The first 9 rows are patterns. Each new row is the sum of 2 different patterns, raised or lowered, with some noise. Before adding, each is slid sideways (what falls off one end comes back at the other) and multiplied by a number that may be negative. Names go in the order of the patterns.
Known rows, each followed by the names of its patterns:
-11,-88,-119,176,32,90,-168,73,157,-65,-67,-85,71,-147,178,224,-22,99,97,49,-10,98,173,100,150,150,-62,-55,-53,183,-141,-53,137,6,182,71,104,48,-4,267,19,108,222,141,12,0,84 : nake
-45,-87,38,-9,-298,-82,-148,-194,220,84,17,-121,99,-270,-43,-49,58,-55,122,23,-43,-59,134,50,27,20,-106,220,74,127,-96,-80,275,-153,-129,-152,-23,-4,-204,-11,102,-158,-141,80,92,25,93 : sil
127,123,-157,-54,49,285,-86,302,-46,176,-96,-269,209,-29,87,186,-187,-89,-197,65,-57,54,-154,153,-249,232,-113,-34,-159,2,164,237,45,22,-134,4,134,-44,-73,137,-176,-169,31,-56,63,-139,48 : gubek
-69,13,-30,161,156,182,166,104,174,11,194,7,78,-14,285,-182,-147,181,166,-23,-167,-203,-542,160,360,-2,90,-26,-46,-112,-109,140,-30,-108,89,-140,51,-239,-65,127,176,214,-155,80,-144,-30,116 : Dufe
-77,176,-173,-106,175,97,121,68,326,-42,-353,-213,-147,-89,-82,141,208,87,167,198,-106,83,176,253,18,125,142,-135,-17,-119,-16,-15,-161,-119,-30,21,-311,-32,30,-156,33,117,-30,46,136,-8,105 : Gero
126,49,153,-123,-63,34,-69,178,54,75,-10,49,39,150,106,-30,269,-228,-148,-14,103,-144,-161,-166,25,93,-152,91,51,82,242,98,129,32,-83,74,137,118,-49,-161,61,138,183,106,2,31,-27 : romuf
-8,-119,-208,-15,56,-47,-207,-169,106,-198,-33,-125,-161,63,41,176,-46,117,53,236,-85,-108,-92,-16,-240,-41,100,69,135,-28,65,73,-84,50,200,-24,158,-137,-161,-151,-66,-124,-83,132,72,179,16 : Bim
-186,57,8,-280,-96,128,45,293,177,-122,-220,20,87,-36,118,-153,249,79,-85,70,-25,104,-13,140,6,135,20,-144,-25,-122,260,48,-29,216,168,-224,-113,-99,-74,53,-14,-6,155,-70,104,304,173 : vubug
-209,-16,107,143,315,240,180,-85,-130,90,-78,163,-17,40,2,103,-92,-148,-130,94,-38,-163,-41,135,-181,143,-277,-40,39,32,269,13,-8,-112,-86,93,-66,294,119,-76,-178,-86,-20,135,-50,-98,33 : danun

New rows, each followed by the names of its patterns:
-182,-241,-194,-200,-291,-366,-111,-441,-33,-25,-293,-338,-230,-69,-74,237,-220,-419,-87,-335,-26,-51,-130,-42,-378,-164,-104,-238,-1,-364,60,-138,-398,-392,-330,6,-270,9,-53,-163,-182,-167,-144,-152,-301,-406,-241 : nake Dufe
-79,6,-21,15,-48,-67,-87,20,20,-120,119,138,111,-162,-136,-135,34,-18,-69,68,-233,-31,-25,223,295,175,206,-174,-123,32,-30,96,-17,-69,-75,111,-231,108,46,103,-86,13,128,264,-133,69,-52 : romuf danun
47,173,556,112,194,152,62,95,-107,314,103,-35,152,216,412,239,328,153,75,447,162,-12,290,150,-6,328,297,140,-50,115,79,139,186,34,174,412,124,41,1,339,53,343,391,28,442,307,301 : nake sil
-119,61,210,34,-198,122,-226,297,-7,4,-202,-361,-50,-113,181,33,-105,-14,-314,-159,89,180,0,141,-382,-140,11,-37,11,-180,-305,-200,-310,-416,-170,46,115,27,79,-139,-42,-173,-31,-74,127,50,-74 : romuf danun
-5,442,-138,244,100,421,217,-4,-8,11,122,248,175,2,209,144,-27,372,151,312,335,129,227,226,162,175,309,151,221,-186,212,-171,55,-70,166,428,27,158,-12,-77,397,396,315,15,90,44,315 : gubek romuf
320,-5,343,128,-91,144,130,215,-4,33,100,252,193,2,21,-26,248,168,59,325,77,-181,-5,-60,114,125,102,28,210,13,238,358,168,104,-89,-75,-198,67,45,-49,157,200,41,-237,137,158,78 : romuf vubug
-45,65,-25,14,-263,-131,-423,-342,82,-220,-89,-402,31,122,-101,-114,-167,37,-326,172,35,-147,-112,161,-319,-338,63,141,-120,-201,-215,-760,-97,90,-22,-253,-262,-101,-282,-122,5,-133,-234,-127,-48,-122,-300 : nake Dufe
-108,196,-104,-202,172,-180,125,-100,-115,-183,-455,-244,-2,-17,-19,-347,-52,-306,-291,-117,-32,-32,-229,-146,54,-59,-103,120,-94,-266,-220,-304,-295,-207,25,-53,-270,-97,-167,-224,-221,-49,-239,68,36,53,-200 : nake danun
-235,-282,-63,-512,-281,-36,-62,-39,-243,-203,-289,-185,-105,56,-87,-258,-101,-533,-693,-536,-253,-160,-347,-29,-206,-113,-135,-71,-380,-51,54,95,-296,-81,48,-270,-345,-144,-354,41,-286,-348,-267,-434,-458,-214,-91 : Gero danun
-125,239,161,-52,-93,173,141,425,688,-169,-298,9,-15,-87,178,473,364,81,189,263,-75,89,-2,198,17,68,-109,-210,68,26,153,38,96,187,162,158,-38,73,24,-36,11,157,114,-108,220,11,48 : Dufe Gero
-305,-643,-66,-321,-148,-306,91,99,-169,-57,219,-147,-79,-233,-13,-28,-306,-354,-249,-10,-401,49,-242,-85,100,25,-16,-145,-196,-435,-348,-387,-318,-129,-165,90,-182,-156,-343,254,204,-406,-99,-55,185,262,338 : Dufe Bim
210,152,400,197,-25,37,46,317,163,370,70,-68,106,255,-12,-107,100,-67,126,72,29,128,-84,332,50,221,47,398,240,-75,0,102,163,162,774,-30,-143,-71,90,259,73,130,123,23,-18,352,222 : nake Dufe
45,167,334,-193,248,102,249,38,298,146,421,-75,301,171,54,-5,111,137,310,125,182,104,116,178,42,130,392,-20,-69,75,39,225,22,228,177,234,-82,210,251,406,141,301,73,259,96,-99,339 : gubek romuf
184,122,-113,195,468,586,289,297,415,111,-77,36,16,-72,141,-67,116,-107,192,-162,37,388,85,153,63,217,141,415,350,90,535,232,145,279,189,162,256,207,128,72,-36,139,107,168,176,71,18 : nake Gero
162,61,71,125,124,169,307,261,446,376,434,172,5,440,-115,163,122,277,36,105,-76,32,122,109,197,46,193,475,88,374,-55,38,237,293,493,125,22,97,197,384,197,411,254,65,95,95,250 : romuf danun
-137,-194,-206,226,-115,-138,-134,-163,-296,-137,-163,-23,-93,-346,-180,77,-216,-95,225,-73,-87,-254,-444,-362,-99,-68,-189,-84,-43,-58,-3,-322,-262,-222,-189,-80,-226,-279,-335,-42,-352,-153,-115,-220,21,-266,-8 : Bim vubug
290,80,286,274,104,110,47,260,66,232,85,-173,52,38,-142,-15,270,231,216,206,266,203,-141,131,121,310,-33,-80,310,118,222,36,199,26,-23,326,56,182,165,346,37,-65,8,41,-131,204,299 : nake Bim
-195,-46,3,-219,-113,-26,-284,-143,-31,68,-207,-105,-129,-246,35,-84,-306,-202,-199,-260,169,30,-140,-40,-212,-459,-169,-90,-192,-293,-159,-88,-103,-290,34,-46,-49,68,-133,154,-36,-89,-145,-92,187,-274,-358 : sil romuf
83,396,146,-31,37,-170,225,149,332,386,232,315,51,56,92,-27,122,2,90,14,202,-81,19,-1,215,-89,144,205,115,-111,263,32,233,535,49,74,144,75,57,99,275,157,253,234,140,-70,171 : Dufe danun
-316,-145,-158,-178,-176,-119,8,-224,-42,-89,111,-79,-271,-79,-309,-70,-112,-70,-210,-229,-137,-249,-127,-357,-207,-427,-157,-167,-413,-224,-403,-219,-471,-108,-137,130,48,-228,-243,-234,-170,-69,135,-425,-367,-210,-347 : Dufe Gero
-91,83,-48,159,-31,-452,-469,-195,-308,-24,217,272,68,213,196,-295,-35,-55,151,-47,173,261,-183,-138,-149,107,65,-325,0,-59,66,-210,-158,-80,-380,-3,-62,-155,-241,138,19,123,-115,331,-207,-256,50 : Gero Bim
-67,-121,1,256,-212,100,197,-303,-20,116,91,-21,351,46,152,-120,227,-220,-94,209,150,52,34,314,-32,-240,-350,-190,-161,19,207,9,209,256,328,-72,105,343,265,-49,251,232,-167,-72,-107,-66,33 : sil Gero
-136,33,-290,-9,105,-296,-327,-114,-84,-509,-204,112,-53,2,-2,-111,-272,-73,-151,-154,-152,-241,-298,-302,-255,-255,-30,-243,-5,-186,-26,-244,-151,19,8,-244,-213,91,-149,-103,-200,-238,-370,-41,-125,-507,-20 : sil Gero
139,-203,187,219,242,349,76,84,7,202,252,542,401,-80,105,-247,-88,103,186,299,65,386,158,346,288,288,237,276,491,308,147,191,596,34,-91,508,200,428,63,-39,-347,73,494,162,368,234,52 : Dufe danun
330,416,-8,294,315,66,370,148,317,180,382,130,197,121,114,153,-36,391,320,32,460,138,-42,115,134,303,247,161,101,244,168,237,652,412,-45,108,119,-76,190,259,162,457,187,67,77,307,473 : vubug danun
-242,-374,-226,-147,-158,-24,188,112,-191,-64,-242,-272,51,246,-111,-26,-167,-307,-100,-313,-227,-86,-28,-12,-15,-63,-220,-202,-357,-117,82,-107,-175,-416,-31,-221,-264,-309,-45,37,18,116,-161,16,-19,8,-105 : Bim vubug
38,175,-272,-128,-200,-79,-91,-58,35,-168,87,-22,157,8,-112,-31,1,102,-139,-253,-67,-75,-233,-376,107,250,-291,-241,-369,-739,174,285,23,-69,-103,-202,-98,-316,195,-304,-131,-15,-126,-66,-454,-341,-43 : gubek Dufe
46,-203,125,-219,-92,-207,-75,185,-179,78,56,-167,94,93,278,44,-51,74,113,-58,282,-244,37,-128,144,-116,-182,-377,12,27,160,-6,33,30,-33,-187,11,136,-101,-27,-9,50,-207,-101,-231,204,134 : gubek Bim
51,-81,-419,-79,-129,63,-59,-108,-52,-287,-206,-167,28,-144,128,-198,-93,165,-8,-86,-193,-281,-343,-384,-364,-296,97,-49,-111,190,-121,-260,-100,-121,-458,-109,120,56,21,75,-63,-246,-242,118,-286,235,-197 : vubug danun
-53,17,322,382,-110,-4,82,351,126,740,-232,-126,118,137,110,-9,-14,138,-52,225,177,-95,235,106,189,296,126,-97,-36,177,139,168,15,-110,268,111,62,-293,37,-324,0,-138,36,301,-241,106,-63 : gubek Dufe
79,130,-131,-32,-292,19,-125,-332,136,208,307,6,-67,219,178,38,17,300,-74,9,110,-181,-19,-125,-11,-136,212,-179,192,273,-146,-112,189,120,-224,150,-123,39,-152,-39,-64,-116,-188,61,-310,45,81 : sil Bim
219,152,208,93,-54,52,121,55,-191,46,205,276,207,187,374,-9,-62,-159,-3,155,86,163,193,172,176,132,-180,254,215,344,-106,211,311,-172,-54,-168,96,-125,34,141,-37,119,-196,40,43,-32,213 : nake Gero
-301,-37,-41,-26,386,136,219,-20,-12,-3,-206,260,200,-40,-286,-176,147,-24,-17,-141,-90,-47,69,311,109,398,282,432,-98,-151,39,-37,-53,6,180,135,252,-32,9,29,38,68,120,-2,317,-219,8 : Bim danun
-79,-326,-176,-28,-202,252,-18,-19,48,-57,-53,238,141,-169,-94,-86,-318,-152,161,-185,168,13,-82,-197,-274,172,20,198,-180,191,215,-118,-80,65,159,-124,-14,-70,19,10,-114,-106,-164,458,61,70,327 : sil vubug
-189,-282,-414,-98,-235,51,-119,-171,-247,152,-77,-47,-27,-78,130,31,519,-237,-460,-173,11,4,-71,-231,125,-431,16,-131,-48,305,-288,151,-97,-324,-31,-145,237,-183,118,-82,-6,-143,160,-251,-75,-144,-57 : gubek Dufe
176,48,148,-215,122,237,197,5,52,91,361,-89,23,110,-98,128,85,101,-15,124,166,407,-8,-101,-72,139,15,29,89,44,171,98,166,228,-59,131,189,206,337,-41,41,-171,13,-61,57,218,156 : romuf Bim
-208,-204,-95,-175,-267,-163,-245,-405,-488,-173,-153,-117,3,-236,-325,-161,-55,-300,-384,-182,-370,44,-25,-253,-342,-297,-393,-343,-299,-380,-182,-51,-119,-242,-65,-91,-262,-265,-322,-284,-108,-249,-43,-330,-443,28,-494 : sil Bim
-40,413,235,231,21,81,-170,38,120,-120,46,-71,274,56,364,285,4,110,-57,182,-225,159,321,489,-5,-20,285,90,-158,-186,-281,-620,287,328,-85,-94,12,-98,-177,65,183,103,-57,159,49,185,-150 : Dufe Gero
73,228,-60,-334,-143,37,-496,-259,90,-106,270,74,-137,-282,-123,184,-137,51,-62,189,-69,-220,11,-181,-129,-262,124,-100,48,-292,-183,-20,-296,11,-174,-80,-89,150,-103,-247,-125,-114,-42,-153,-63,147,-114 : nake vubug
20,-63,-198,-369,-365,-336,-186,-423,-253,-55,-221,-40,-33,-65,-305,-248,-185,-258,-310,-33,-299,-144,-217,-361,-487,-277,-65,-194,-11,-323,-48,-270,-439,-194,-197,-187,-385,-258,-140,-290,-245,-405,-371,-264,-31,-42,-293 : Bim vubug
-73,6,46,-128,-402,-185,61,-358,-196,-248,56,-12,-348,-30,-35,66,-309,-58,-86,251,-198,1,-210,-108,19,-328,26,24,109,-185,-416,-320,-409,-21,-198,-96,-133,-66,-284,362,-68,-344,-250,-132,-277,-17,18 : gubek vubug
-204,-187,-25,-192,-378,-103,-24,-455,-118,-96,-254,-206,6,-102,-62,74,-181,76,-65,-428,-308,-360,-128,-354,58,-94,-174,-331,-228,-256,-107,-179,-224,-438,-305,-216,-220,-65,-463,-301,-401,6,-74,-467,-2,-193,-76 : sil romuf
-305,100,33,-210,29,-15,33,170,-326,11,2,73,191,103,-34,-8,-79,-56,-104,155,286,-41,-194,90,95,-58,-159,-185,-52,-167,-32,68,253,206,292,373,54,-290,121,-84,-81,-110,114,25,312,33,-251 : vubug danun
-15,152,95,181,320,-133,51,68,335,49,-73,411,221,412,347,207,461,358,116,472,298,284,-28,123,281,356,413,242,502,486,-3,195,295,-67,83,313,529,178,634,418,183,217,427,307,229,357,408 : sil Gero
15,-227,-34,106,-43,16,-296,32,87,73,-21,-404,83,147,169,96,-79,179,-95,50,260,143,24,-207,-35,-112,97,77,-14,-83,221,150,-84,452,-17,-26,-75,303,110,455,62,-14,147,-3,-134,-61,-174 : sil romuf
-198,-70,-311,57,-50,-295,-319,-125,154,184,481,-335,-293,-10,-232,-17,-144,7,-29,-198,-20,-133,-151,-13,-264,67,10,-178,-280,-252,168,-60,-31,-45,-226,128,-131,-142,-151,-137,-165,-270,-48,-325,-218,-225,-129 : nake Dufe
-420,-316,8,-219,-127,-289,-111,-32,109,186,-14,-112,-307,-140,72,-88,71,-169,-131,-167,-63,-54,-6,-151,-245,16,-261,-12,-132,-65,185,30,166,-178,-192,-57,-154,50,-30,-14,-161,181,-411,-407,-246,57,-283 : romuf danun
-459,-244,-206,-266,-212,8,-173,29,-197,-368,-460,-467,-181,-256,-337,-313,-199,-364,-501,-454,-299,0,-108,-32,-405,-53,-92,-19,-116,-303,-418,-342,-740,-484,-292,-80,18,-315,-76,-288,-303,-216,-31,-324,5,-237,-272 : Bim danun
-76,4,-37,-103,211,-148,258,-96,205,-124,-171,108,-210,-21,2,-6,-97,-228,156,22,-194,-272,-9,-321,164,-166,-89,-50,-126,162,353,97,-186,-117,-55,-177,-154,-22,80,19,-62,-129,-251,5,-107,-52,138 : gubek vubug
39,11,132,66,-153,-303,101,-263,-50,-93,-103,-137,-119,-342,117,163,-204,50,-80,132,70,-119,-74,117,-84,-55,-223,108,-395,-150,-194,134,334,-175,-42,-116,-263,216,66,249,-233,-65,-85,21,-59,223,-229 : gubek romuf
90,-14,60,-321,-112,-230,-194,-274,-68,-689,-251,16,-89,-206,-66,-321,-342,-259,-344,-337,-186,58,-138,-398,18,-186,-62,-361,-309,16,-301,-295,-386,-17,-254,-251,-600,-128,-328,-124,-230,-341,-4,-362,-376,-427,-156 : gubek vubug
204,-172,127,-78,-364,-281,-345,57,-58,8,-147,-257,56,61,-76,-305,-331,-301,-198,-160,-182,-164,-253,-196,-16,18,-315,158,-67,-259,-268,-12,60,111,305,-277,-324,-287,72,95,0,-25,178,-54,108,39,-198 : Dufe romuf
-204,-181,-257,-396,16,-24,163,-5,-181,-137,-553,-215,25,4,-229,-241,-104,-246,-52,-221,-68,-30,-159,-70,-431,-207,-218,211,-78,-274,-119,-238,-314,-167,16,-126,107,11,88,-120,-149,96,128,-241,214,-359,-11 : Bim danun
-196,5,-333,-198,-114,-387,-298,-168,-341,-223,-193,-305,-204,-230,33,-104,-169,-441,-282,-108,43,-192,-26,-218,-132,-129,-304,-25,-113,-233,-66,-356,-206,-355,-142,-336,-202,-247,-254,-155,161,-223,-268,-161,-5,124,20 : gubek romuf
-5,137,68,73,254,139,197,39,-115,109,209,234,127,217,-173,41,-72,2,-165,327,21,-71,-51,173,-243,125,-164,56,-67,11,198,13,127,-267,-125,-22,54,324,-120,103,-18,63,6,132,166,-45,-35 : sil danun
-223,-146,-238,-216,198,-68,-142,-95,6,-212,-200,19,138,-224,-115,48,-182,-120,-123,-160,-198,-220,-209,-378,-152,-451,-277,68,-185,-68,-130,-55,-276,-43,-153,4,-212,103,-235,-220,-27,48,-1,-35,130,-228,-223 : sil Gero
-80,-95,-45,108,87,-267,89,-334,-43,-173,-160,-141,-138,-140,-127,106,-356,-209,-41,-123,20,-65,16,-151,-310,-120,-115,-142,-63,-164,10,-141,175,31,-228,-73,-275,-49,-140,-16,-174,-380,-88,-240,-159,-163,-48 : nake romuf
-363,-63,-19,-60,-50,28,-384,-51,-28,-102,42,203,-59,-38,-141,159,-51,-138,-144,-17,171,-7,-167,-70,-346,206,-319,-94,25,-245,-34,-301,-202,183,-122,-15,0,74,-75,154,-210,77,-203,38,-278,0,-166 : sil gubek
-187,-71,-199,-125,183,-6,-54,-149,106,-5,-87,-36,63,177,-20,31,88,35,-169,137,11,-77,53,14,30,-135,52,-8,-120,135,241,211,230,-102,-102,8,100,-179,273,-29,-158,-145,185,-125,-29,253,124 : sil vubug
50,6,64,133,187,40,260,261,167,329,-19,187,169,518,61,541,109,149,31,-238,589,166,188,530,156,-177,-150,110,1,224,-32,264,62,287,144,399,174,-60,339,356,-93,48,152,173,551,282,-52 : gubek vubug
-63,-345,-476,-841,-23,48,-269,50,-139,-71,-216,-206,118,-62,-203,-87,21,-74,-347,-54,-64,-109,77,-316,-194,-253,-279,46,-363,50,-64,-180,-102,-86,-52,-340,47,199,219,0,7,-68,-36,-481,-328,-148,-179 : Dufe Gero
248,239,149,198,17,339,189,-217,-57,-163,67,270,326,182,-52,279,-120,121,-35,87,-55,119,92,-16,84,111,191,113,165,-161,480,316,130,-62,78,491,170,430,-97,-137,126,-106,154,262,86,99,119 : sil Dufe
-184,-140,-301,-158,-416,-320,-139,1,98,-36,-399,-293,-203,-265,-376,295,41,-144,-244,-291,-173,-42,-328,-179,-224,-625,-350,116,-86,106,303,74,-357,-311,-359,-382,106,14,-146,-246,-34,-354,-143,-500,-146,-113,-364 : vubug danun
12,58,266,197,193,255,410,321,326,457,297,387,351,399,407,191,431,78,-10,-34,317,133,220,188,350,523,170,146,15,107,38,428,377,29,154,393,81,178,194,257,347,390,520,116,252,209,586 : nake Bim
339,168,114,271,152,149,198,3,175,216,129,164,415,486,390,399,404,280,139,384,487,399,302,208,210,268,343,465,96,196,318,301,412,400,188,197,238,374,382,356,460,324,268,235,406,305,106 : nake romuf
402,469,14,553,162,26,532,230,252,186,213,38,348,-20,474,-150,478,347,161,117,-47,-38,-142,232,682,391,253,329,341,-47,150,255,9,54,265,246,2,-153,86,219,114,300,-16,385,-18,267,231 : gubek Gero
93,54,0,158,-80,81,103,163,420,147,439,158,18,106,166,375,245,140,52,297,-31,-23,-50,15,24,-107,73,294,-78,142,-198,113,275,104,245,8,40,25,13,222,-30,329,110,144,32,27,163 : romuf danun
207,85,-20,363,-115,111,-60,96,-163,128,40,-28,37,128,80,-48,-67,243,45,179,-61,-105,-58,-53,272,-63,-29,70,24,331,9,350,80,-218,-121,30,-9,-11,-150,49,-88,-178,-62,11,255,409,463 : Bim danun
229,510,440,480,-77,-44,243,104,298,113,434,315,3,265,229,188,275,246,348,328,91,-50,15,207,305,332,197,240,362,15,137,-5,20,97,68,118,172,121,122,391,251,69,26,323,93,-19,154 : Dufe vubug
